There are 10 hidden switches. A switch that is on adds its own fixed numbers to the row, and there is some noise. The rows also spread widely along 14 directions, which tell nothing about the answers.
Known rows, each followed by its switches (1 for on, 0 for off):
[ 28 -16 -27  19  17 -23 -33  12  28   9 -13  36  -8  16  -2 -44 -36  14
  10  -4 -27  17  -4 -10  28 -19]	0 1 1 0 0 0 1 0 0 1
[-17  19 -18  -1   1  32   5  -4   3  -3  10 -12 -14 -28  16 -21   4  13
  13   4 -35  12   6  -3  21 -14]	1 0 1 1 0 1 1 0 0 0
[ 23   5  -5   1 -31 -18 -20  21  14   2  24  29  15  -3  31 -29 -18  -4
  -7  13  10 -13  15 -32  40   2]	1 1 0 1 0 1 0 1 1 1
[ 30  12  22   2  11 -29 -38 -10  25   7 -20 -33  -5 -54  -2  44  17   6
  -5  -9  -4 -33  21 -28  -1 -28]	0 1 1 1 0 1 1 1 0 1
[ 16 -37   1   8  -9 -11 -39  24  15   1 -16   4 -10  -4  22  14  14  33
 -12 -11  27  -1 -34 -27 -16  -8]	0 1 0 1 0 1 1 1 1 1
[ 23 -26  27 -10   7 -26 -10  -7  26  -5 -43  16  18  -3 -11  17   1   5
 -18 -47 -20  17  -6  16   1  16]	1 0 0 1 0 1 0 0 0 1
[ 26   8  -8  11  11 -10 -11 -12  -7   8   5 -30 -26 -30   5 -18 -25  19
  10  32 -25  20   1 -12   3  -6]	0 0 1 0 1 1 0 0 1 1
[-23   8  15 -16 -35   1  -9  -6  -6   1   4  -5  -8 -12  30  27   4  25
   1  -5   3 -12   2 -40 -12  -6]	0 1 0 0 1 1 1 0 0 0
[-17 -37   3   8 -22 -13   1  15  12   4  -8   4 -11  40  -4  26 -17  22
   7  -5   4   9 -54 -10 -89   5]	0 0 0 0 1 1 1 1 0 0
[ 20  -3 -13  -9  -3   3 -21  30   7  20  18  -7  -1  30  -5 -36   6   5
  57   9   5  -3 -31 -53  27 -45]	1 1 1 1 0 1 1 0 0 0
[ 16  12  32   5  -6 -46 -21 -34   9   9 -40  22  -1 -13   1  11 -35   7
 -12   2 -13  -2  15 -12 -14   7]	1 0 1 1 1 1 0 1 0 1
[ 17  -3  16  56   0 -25 -51  66   9  -6  -4   9 -15 -49  55  14  30   9
   3   3  38   0 -38 -46 -30 -12]	0 1 0 1 1 1 1 0 1 1
[ 14   2 -41 -63  11 -12  -7 -38   3 -15   5 -27 -33  17 -14  56   1  18
 -10 -35 -47  -2 -51   6  -4 -52]	0 1 0 1 1 0 0 1 0 1
[  1  21 -15  18  12  -2 -26  21 -11  -2  23 -21 -32 -41  20  10   9   0
  18  26  14  -3 -42   0 -11 -20]	0 1 0 0 0 0 1 0 0 0
[ 17  17 -11  19 -10   2   8  24  27   5  26  23  19  -7   3 -25 -31 -38
  25  17 -43  26  -2  22   7   1]	0 1 1 1 0 1 1 1 0 1
[-38   0  26  -9 -14  23  25  -9   7 -12 -40 -19  11   5   1   9  21  14
  21 -33 -20  37 -16 -33 -38   5]	1 1 0 0 0 1 0 1 0 1
[-27  16  -5  -2  -3  19  18  14  18  -4   4 -21   3  -1  -6 -19  19 -16
  41 -12 -12   6 -10 -27  -5 -11]	1 1 0 0 0 0 1 1 0 0
[-38  -9   9  -4 -16  28  -1 -20  20  27 -23  10 -17  -4 -19   0  16  14
 -11  -5  -1 -12  26  26 -28  17]	0 0 1 1 1 0 0 0 0 1
[-13  23 -22  -3   6  17  -8  15  25 -18   8 -15  -5 -53  20  20  47  -7
   2 -38  -6 -21  -6 -11  17 -26]	0 1 0 0 0 0 1 1 1 0
[-10 -42   2 -19 -29  34   9  28  25   5   6   0  17  17  -6 -10  29   9
   6 -35   8  19 -16   7   2  26]	1 1 0 0 1 1 0 0 1 0
[ 51 -12  12  25  -3 -57 -35  39  22  15   0  63  14  38   7  16 -34 -15
   8 -15 -33  -6 -21 -12 -16 -38]	0 1 0 1 0 1 1 0 0 1
[ 32  -4  16  39 -11 -25 -42  20  24  36 -10  53  -4  11   1   3 -12  -8
  18  -1 -10 -37  10 -11  -6 -30]	1 0 0 1 1 1 1 1 0 1
[ 53 -25  32  23   8  -5 -43  52  -1  15  10  -6  10 -40   6   8  19   6
 -14   7   4   0   2  12  -8  13]	0 1 1 1 0 1 1 1 1 1
[ -6 -11  14  20  -3 -16 -21  12   0  -1 -34   0 -21   1  28 -26 -10  32
  19   9   6  29 -22 -61 -15  -3]	1 1 0 1 1 1 1 0 0 1
[-18  -5  12  21 -18 -12 -17 -15  29  22 -14 -10 -23  -9 -12  23   7  -2
   9   5  24 -32   4  -8 -38   0]	1 0 0 1 1 0 0 0 0 1
[  6 -21  -5 -34  -3 -23 -19   2  13  15 -15  17 -13  24 -16 -15  -2  13
 -21   2  30 -21 -12  -5   1 -11]	0 0 0 1 0 1 0 0 0 1
[ 11 -12 -32  -9  18 -17   3  14  55  -9  -7 -22 -10   3 -22  19   7 -12
  -1 -33 -38  -6 -16  -5 -24 -34]	0 1 0 1 1 1 1 1 0 1
[ 15 -17  28  30 -17  18  -9  34   8  39  29 -28   2 -30 -10  -9  26 -15
  33  30  24 -24  23   7  -9  23]	0 0 0 1 0 0 1 0 1 0
[ 31 -11  21   9 -12 -35 -22  28  20  24  13   7  16  -4 -13 -38 -29 -28
  14  41  41  -4   6   1  16  28]	1 1 0 0 0 1 1 0 0 1
[ 14  -7  17 -11   0 -50 -24   9  14   1 -14  19  -5  -1   7  11  -5  -4
 -20  -9  12 -11 -14 -14 -13   0]	0 1 0 1 1 0 1 0 1 1
[ 23 -16  12  17  -9 -18 -41  14  19 -14  -9  10   5 -51  43  33  12  20
 -19 -27   8   1  -8 -10  16  11]	0 0 0 1 0 1 1 0 0 1

New rows. What belongs after each?
[ -5 -33  10  -2 -18  17 -21  41  43  22 -14  23  10   7  -4   6  51  -1
   1 -32  32 -25  -7  -3  -7 -10]	0 1 0 1 0 1 1 0 1 1
[  1  -5   8   6 -20  12  -4  18 -30   2  20   1 -12  17  31  -7 -19  30
  16  20 -34  25 -19 -27 -12  -9]	1 1 0 1 0 1 1 0 0 0
[ 16 -17  -6   2 -17 -22  -7  -9  44  12 -12  25   3  19  -9  16 -23  -1
   6 -25 -34 -11   4  -3  -9 -13]	0 0 0 1 1 1 1 1 0 1
[  6   9  39  -3   4 -11 -13  31 -19  10  -9 -18  -2 -25  10 -20  18  -2
  15  33  30  13 -14 -30 -10   8]	0 1 0 1 0 1 1 0 0 1
[ 58  -7   2   2  11  -3 -40   7   2  20  14 -18  -6 -38   4  -4   8  14
  11  10 -10 -13  13  -6  48 -20]	0 0 1 1 0 1 1 0 1 1
[  1   2 -16   4 -15 -16 -26  18  20  -7   7  -5  -5 -20  20  -3  10   9
   2   2  45 -20 -20 -41   2  -9]	0 0 0 0 0 1 0 1 0 1
[ -2 -13   8  14 -13  25  -6 -17  15  42  -8 -10 -18  11 -23   5   7   7
  51   6 -19 -12  10   1  -8 -20]	0 0 0 1 0 0 1 0 0 1
[ -4 -41  22 -18 -27  13   3  -5   0  29   5 -46  -6  39 -35  -7  -4   6
  56  22  23  27 -35 -13 -30  28]	1 1 0 0 1 0 1 0 0 1
[ 20  27   5  21   2 -14 -27  18 -27   5  31  16 -17 -34  30   5 -13   2
   2  24 -21 -16   4  -1   7 -14]	0 0 0 0 0 0 1 0 0 0
[ -4   0 -24 -44  11  -4  -8  -6  24  -9   7 -27 -13 -38  -8   8  13   9
 -43  -8  10 -21   5  17  16  -7]	0 1 1 0 0 1 1 0 1 0
[-18   6   9  13 -11 -19 -19  -8  37 -16 -36   0  -2 -47  24   7   0   6
 -12 -15  25   4   0 -25  -3  21]	1 1 0 0 1 1 1 1 0 1
[-31  27  18   5 -15  17 -25  24  -5  16 -18  53  -7 -45  32 -44  18 -10
 -16  32  58  12  -7  25  14  34]	0 1 1 1 1 1 0 0 0 1
[ 19  13  22  13  -3   1 -29   1   4  26  -7  26   3 -23   0  -7  -5  -6
  11  10 -20  -9  25  11  19  -4]	0 1 1 1 0 0 1 1 0 1
[-16  26 -10   8   0   0 -24  20  -2  -2   7  25 -18 -18  22  18   3   3
  -7   5   5 -10 -43   4 -36 -32]	0 1 1 0 0 1 1 1 0 0
[ -1 -26  -4  19   3  17 -12  29  43   2 -14 -29  -1 -20  -5  11  40  13
  16 -37 -13  -6  10 -31 -12 -19]	0 1 0 0 0 1 1 0 0 1
[ -9 -25  50 -17 -20   3 -29   2  -5  32 -32   7  -7  -6 -13  -2  16  24
 -26  11  46 -24  22  -3 -18  31]	1 1 0 0 1 1 1 1 0 1
[-31   6 -36  -1 -24  47 -18 -25  32  20  -8   9 -25 -19  11  -7  13  20
  17   4   9  -6   1  10  30 -24]	0 1 1 1 0 1 0 0 0 1
[-25   0  24   8  15   0   9  10  22   4 -43   1   0  -6 -17  -2  22 -10
  17 -24 -12  22 -13   3 -39   3]	0 1 0 0 0 0 1 0 0 1
[ 14 -15  32  -5   6  -9   0  34 -20  29  -3  -7   7  22 -22 -60 -14   8
  27  40  13  19  -2 -21 -16  17]	0 0 1 0 0 1 1 0 0 0
[ 13   1  42  40 -26  -9 -49 -16  17  43 -38  41  -4 -34  15   8 -13   0
  36  22  35 -11   2  16  20   8]	1 1 0 1 0 1 1 0 0 0
[ 23  16   3 -58  20   9  -1  -4   6  -6 -12  -5  19 -20 -19   3  37 -11
  -5 -40 -21   8 -15  21  42 -14]	0 0 1 1 0 1 0 1 0 1
[-11  30  18 -40 -15 -22  -3 -39 -13   1  -5  26   0 -11   8   1 -12  -9
 -22   3  15 -13   4  10  22  12]	1 0 0 0 0 0 0 0 1 1
[ -1  39  -2   7  -6  18 -37   1  -1  27  10  13 -27 -59  15   1  32 -12
  -1  29  44 -44   5  22  35 -26]	1 1 0 0 0 1 0 0 1 1
[  4  -5  28 -19   2  -3  -8  39 -15   7  18 -13  13   4 -18  -9  15 -11
  -2  15  17   6 -20   3 -36  21]	0 1 1 0 0 0 1 1 0 1
[  1   9  -5   5  -9  30  -9  19  31  13  13 -15   6 -10 -18  25  40 -22
  33 -19  -7 -14 -21   7 -12 -31]	1 1 1 1 0 1 0 1 0 1
[ 27  -8   8  -4 -28 -27 -37 -20   9  -8  -5  20   7 -33  43  31 -22  24
  -4 -19   1  11 -11 -12  36  16]	0 0 0 0 1 1 1 0 0 1
[ -9  -9  15  19  -1   9  -9   7  -6  15 -12   2 -25   9  -8  10   9  14
   2   0 -21  -3 -11   1 -54  -5]	1 0 0 1 1 0 0 1 0 1
[ -6   7  -9 -29 -19  -3   0  -6   8   0  15  20  -5  15   2  34   1   3
 -23 -32 -44 -23   5   7 -11 -21]	0 1 0 1 1 0 0 1 0 0
[  9   8  12 -18  -9 -18 -14   2  16  12   5  -6   4 -26  -6   2  -2 -18
  -2  16  27 -15   7   6  14   7]	0 1 0 0 0 1 1 0 0 1
[ 22 -32  19  -5  18 -33 -36   8  34  32 -43 -19  -7   4 -43 -20   3  12
  11   8  45 -16  -1 -24 -12  -7]	0 1 1 0 0 1 1 0 0 1
[-28 -39  17 -37 -20 -29  -4  18   4  -7 -11 -14  -2  37  -3   0  -1  32
 -35  -1  42 -11 -18 -45 -58  26]	0 1 0 1 0 0 1 1 0 0
[  3 -21  11 -20 -35 -13 -24  -5  21   6   1  28  13   9   9  56   6   8
  -9 -34  15 -21 -29   9 -15  -5]	0 0 0 0 0 1 1 0 0 1
[ -4  -8  21 -35 -34   5 -10  -9   4  12   2  12  15   3   6   5   3  -4
  12  -3  19  10 -11  10  25  26]	0 1 0 1 0 0 1 0 0 1
[ 12  -8  29   0 -20 -16 -27 -25  22  13 -45  12   3 -26  13  27   7  19
  -4 -19  13 -11  10 -18   9  -1]	0 1 0 1 0 1 0 1 1 1
[-14   2  -3   2   1   6  -6  -4  21  15   0 -13 -18 -30 -17  14   7 -13
   4  10   9 -15  -3  36 -15   4]	0 1 0 0 0 0 1 0 0 0
[ 17 -11  -6 -17  -3 -16 -12  36  19   8  22   0   8   6 -10 -22  -5 -15
  -7  16  12  -2  -9  -2   0   2]	0 1 1 1 0 1 1 0 0 1
[ -8 -29 -12  -4  -7   5 -14 -32  45   8 -46  24 -14   8  -9  -5  -7  28
 -12 -44 -33   5  26   7  26   2]	1 1 0 1 1 0 0 0 0 1
[ -8 -32 -21  38 -30  28  -7  -9  41  16  -2  14 -17 -26  23 -34 -23  21
   1  17  -8  19  29  22  21  38]	1 0 0 1 1 1 1 0 1 1
[-11 -10  -7   1   2 -15   5   0  33   9 -22  14  -7  19 -17 -11 -10   3
   1 -16 -22 -16   8 -10 -25 -12]	0 0 0 1 0 0 1 1 0 0
[ 24  29  11  25  25 -34  -4  19  32  16 -11   8   5 -14 -33  21   2 -47
  23  -8 -26 -22 -14  19 -45 -40]	0 0 1 1 0 1 0 1 0 0
[  3 -14  -1  29  14  -2 -20   4  20  -7 -33  12  -8 -33  14   1  -7  18
   3 -12 -10  40 -33  20 -19  11]	0 0 1 0 0 1 1 0 0 1
[ 39  11  45  33  14 -26 -34  30  12  39 -13  23   9 -24 -27  11  20 -42
  35  -1   7 -27   2  18 -16  -7]	0 0 0 0 1 0 1 1 0 1
[-14 -12  34  64 -25  35  11 -10  41  17 -28  -7   9 -25   4  41  12  -4
  49 -29 -59  18  21   9 -43   7]	1 0 0 1 0 1 1 0 0 1
[ -7  -4 -16  37 -32   2  -1   4  41  -6  11   0   0 -28  22  23 -24  -5
   7   5 -10   9  -8  12 -25  13]	0 1 0 1 0 1 0 1 0 0
[-23  17  -6  22  -1  -9   1 -19   6  -4 -27  28 -21   8  16 -14 -29   5
  18   6 -30  22 -26 -11 -25 -12]	1 0 0 1 0 0 1 1 0 1
[-20  15  21  28 -28  15   7  20  -3  11  25 -19   0  -3  13  -3  -1   0
  18  26 -24  -1  23 -40 -44  -7]	1 1 1 1 0 1 0 0 0 1
[ 23  11  43  24   4 -10 -16  30 -13   9  -8  19   9 -40  12 -13   5 -15
  -1  10   2  18   4  18   1  32]	1 0 0 0 1 1 0 0 0 1
[ 28   1  13  18 -23   3  -8 -11  40  -2  -4   2  31 -23  10  34  11 -20
  41 -50 -39  11   1  -5  34  -2]	1 1 0 1 0 0 0 1 1 1
[ -6  43   5  11  21  18 -11 -21 -24  29 -17  -9 -46 -34  -6   1   9   1
  31  33 -22  -4  -8  23  -1 -39]	0 1 0 1 0 0 0 0 0 0
[ -4   0  10  -7  17  -3  -2  11  24  -6 -34  10   2   3   0  -4  35   7
  -4 -59 -49  -8  22 -37  11 -36]	1 1 0 1 0 0 1 0 1 1
[ 28  -6   5  15 -13  -3 -36  35  12  18  25  10  -3   5   1  34  14 -14
  19   2   5 -27 -36   2 -20 -34]	1 1 0 1 0 1 1 1 0 1
[ 14   0  -2  31  -8 -39 -17  21  24  13  -3  61  -2  10   8 -16 -45  -8
 -17  10 -19  -4   2  16 -28   1]	0 0 1 1 1 1 0 0 0 0
[  4  -3   0  -1  23  -9 -14  -3  36   4 -54   7   1 -10 -19 -32  14   2
  12 -23   9  11 -14 -10  11  -8]	1 0 1 1 0 1 0 1 0 1
[ -4   6  16   4 -14 -34 -10  -7  35   7 -16   7   4  -7  -3  14 -11  -9
   3  -9   0 -31  21 -26 -12  -6]	0 1 0 1 0 0 1 1 0 0
[-11  -2  15   5 -14  32 -13 -11  13   0 -13  -5   3 -61  18  21  18  15
 -14  -7  -1  13   8  34   1  33]	0 0 1 1 0 1 1 1 0 1
[-26  11 -11 -16   5  33  -1  -2 -21  -3 -27  20 -25  -3  24 -30  22  38
   9 -18 -21  24 -22 -16  17 -10]	0 0 0 1 1 0 0 1 0 0
[ 28  -3   4  17  -9 -24 -32  43  30  -8  20   7  25 -36  21  -4  -3 -15
  -1  -2  19   4  -2 -14  16  15]	0 1 1 0 0 1 1 0 0 1
[  0 -38   9 -19   8  29 -13   9  26  22  -8 -68 -16 -16 -38  32  63  24
   7 -33  -5 -35  23 -14 -12 -19]	0 1 0 1 0 0 1 0 0 0
[  2 -27  33  37  -3  17 -33   2  20  23 -53  -4  -3 -18  -3 -10  22  39
  31 -22  -2   9  18 -38 -11   5]	1 0 1 0 1 1 1 1 0 1
[ -1  39  -8  17  -3   0 -10 -11 -17 -31  11  -6 -17 -60  52  52  -1  15
 -11  -9 -37  14 -27  -3 -17 -17]	0 0 0 0 0 1 0 1 0 1
[-14  28 -19 -10 -15  -3   2  -9  37 -10  10  10  12  -8   9   9   5 -31
  21 -23 -13  -3 -23  -6  14 -20]	1 1 1 1 0 0 1 1 1 1
[ 48 -21  16  12 -11 -13 -34  12  51  44  -4   9  14 -15 -34   6   0 -28
  26   5  16 -36  25  24  29  -5]	0 1 0 1 0 1 1 1 0 1
[  6  18  15   0  27   7 -17  10 -29  17  -9 -28 -28 -24 -16 -23  21  17
   8  20  -8  -5   9 -21 -17 -13]	0 0 1 0 1 0 0 1 0 1
[ 13  -7  13  23  -1   0 -24  -2  15  36 -13  11 -13  -8 -20  -1 -17   2
  10  23 -13  -6  13  24 -18 -10]	0 1 1 0 0 1 1 0 0 1
[ 29  31  -4  -8  25 -25  -5  14 -10   8  15  13  -8 -20  -1 -29  -8 -23
   9  16 -19 -12   3   7  34 -21]	0 0 0 0 0 0 1 0 1 0
[ 25   0 -31  49  14  16 -42  32  23  28  17   2 -35  -8  -6  24  24   5
  34   1 -20 -31 -30   4 -25 -76]	0 0 1 1 0 1 0 0 0 1
[ 41 -24  -2  27  -9   8 -41  25  25  28   0   6   9  10  -5  -7   0  13
  60  -8  -6   5 -18 -30  19 -31]	0 1 1 0 0 1 1 1 0 1
[ 41 -21 -16 -10 -16   1  -4  29  -2   1  48  11  14  31   1   9 -18   9
  -7 -14 -51   0  -4   1   0 -14]	0 0 0 0 0 1 0 1 0 1
[ 14  19  25  -2 -12   4 -10  46  -6  34  21  16   4   8  -8  -3  29 -26
  21  10  -5 -28   9 -15  -7 -31]	0 1 0 1 1 1 0 0 0 1
[  0 -11  17  17  -4   3  -7  18  10  11 -36  28   3  -4  12 -38  -5  17
   2   0  -5  18  14 -22   0   7]	0 1 0 0 0 1 1 1 1 1
[ 19   1  30 -14   6   7 -27  11   3  30 -16   5   6 -36 -14 -20  18 -13
   8  23  32   7  -2  35  27  19]	0 1 1 1 0 1 1 0 0 1
[  7 -23   4  24 -18   2  -9  11   9  15  16 -28 -15 -13   7  15 -11  21
  12  21 -10  -5   5  -9 -31   5]	0 0 0 1 0 1 1 0 0 0
[  2   1 -18  15 -19 -22  14   7  56 -28  19 -13  27 -12  12  21 -29 -18
  11 -29 -47  23   0 -22 -15   2]	0 1 1 0 0 1 1 0 0 1
[  9 -15   6 -28 -13 -40   7 -20  49 -13 -19  -5  33   2 -10  -6 -24  -2
   2 -41 -20   6  23 -31  22  29]	0 0 1 1 1 0 1 1 0 0
[ 15 -20  13  26  13  -5 -24  37  -4  -9 -13  10  -9  -6  23  10  15  25
  -4 -22 -24  19 -30 -17 -27 -14]	1 0 0 1 0 1 1 0 0 1
[-31  13  18  29 -20  13  -2   9  14   9 -13  18   5 -14  11  -5   6  -4
  23   0  15  10 -15  -1 -33   9]	1 0 1 0 0 1 0 0 0 0
[ 31 -20  -3  16   5 -28 -25  -3  31  -3 -17   0  -6  -8   5  17 -12  17
  -5 -25 -33   1  -8 -18 -13 -15]	1 0 1 1 1 1 1 1 1 1
[ 19 -20 -38  28  33 -49 -35   1  50  -6 -29 -13 -39 -11 -15  28  -2  19
  -2 -37  -9 -28 -26 -22 -28 -48]	0 0 0 0 1 0 0 0 0 0
[ 22  10  29  36 -12 -19 -33  26   4  30 -14  57  14 -17  13 -49 -30 -13
  15  36  23  13  14   4  20  21]	0 1 1 0 0 1 0 0 0 1
[-18   7  12 -17  13  17 -13  35 -23  -1   1  14 -10 -32   5 -38  23   8
 -49  12  14  11  15  25  -1  37]	0 1 1 0 1 0 0 0 0 1
[-20  40  20  39  12  11   5  -9  26  -1 -28  -3  -3 -73   5  24   6 -28
  11   0 -35  24   7  44 -29   4]	0 1 1 0 0 1 1 0 0 1
[-38 -29 -23 -15 -29  48  -2 -26  34  10 -37  14 -14  25   5  -8  15  41
  14 -35  -8  16 -10 -10  18 -13]	1 1 0 1 0 1 0 0 0 1
[ 18 -13  -7 -18   7   5 -16  -5   6   4  -8   5   0   1  -5 -15  -2  19
   2 -17 -28  11  -1  -1  25  -2]	0 0 1 1 0 0 1 1 0 1
[ -7 -19  24  25  -3  26  -4  10  11  34 -33  26  -3  -9  -8 -66   9   5
   7  15  10  10  39  18  21  36]	1 0 0 1 0 0 0 0 1 1
[ 13  19  14 -16   4 -36  -6  19  38  -5  -3 -21  16 -32 -12  29  24 -44
   8 -12  21 -22 -18 -12 -14 -15]	0 1 0 1 0 1 1 1 0 1
[ -4   7 -32  -3   2 -26 -19  22  39 -21   6  17 -12  -2  16  44  19   0
 -26 -42 -13 -41 -27 -26 -32 -55]	0 0 0 1 0 1 1 1 0 1
[ -3  34   0 -14 -20 -11  -2   6  13  13  30  26  10   0   3  15   3 -34
  11   4   2 -31 -12   0  -9 -31]	0 0 1 0 0 1 1 0 1 1
[ 18  15  10  39  -4 -17   6   1  20   8   3 -17   1 -12  -8   4 -27 -19
  40   5 -52  16  19 -20 -22  -1]	0 1 0 0 1 0 0 1 0 1
[ -9   0 -18 -34   3 -14  -4 -25  14 -10 -36  18 -15  15  13 -13  -2  38
 -10 -43 -23  -8  -3 -48  23 -34]	1 0 0 0 1 1 1 1 1 0
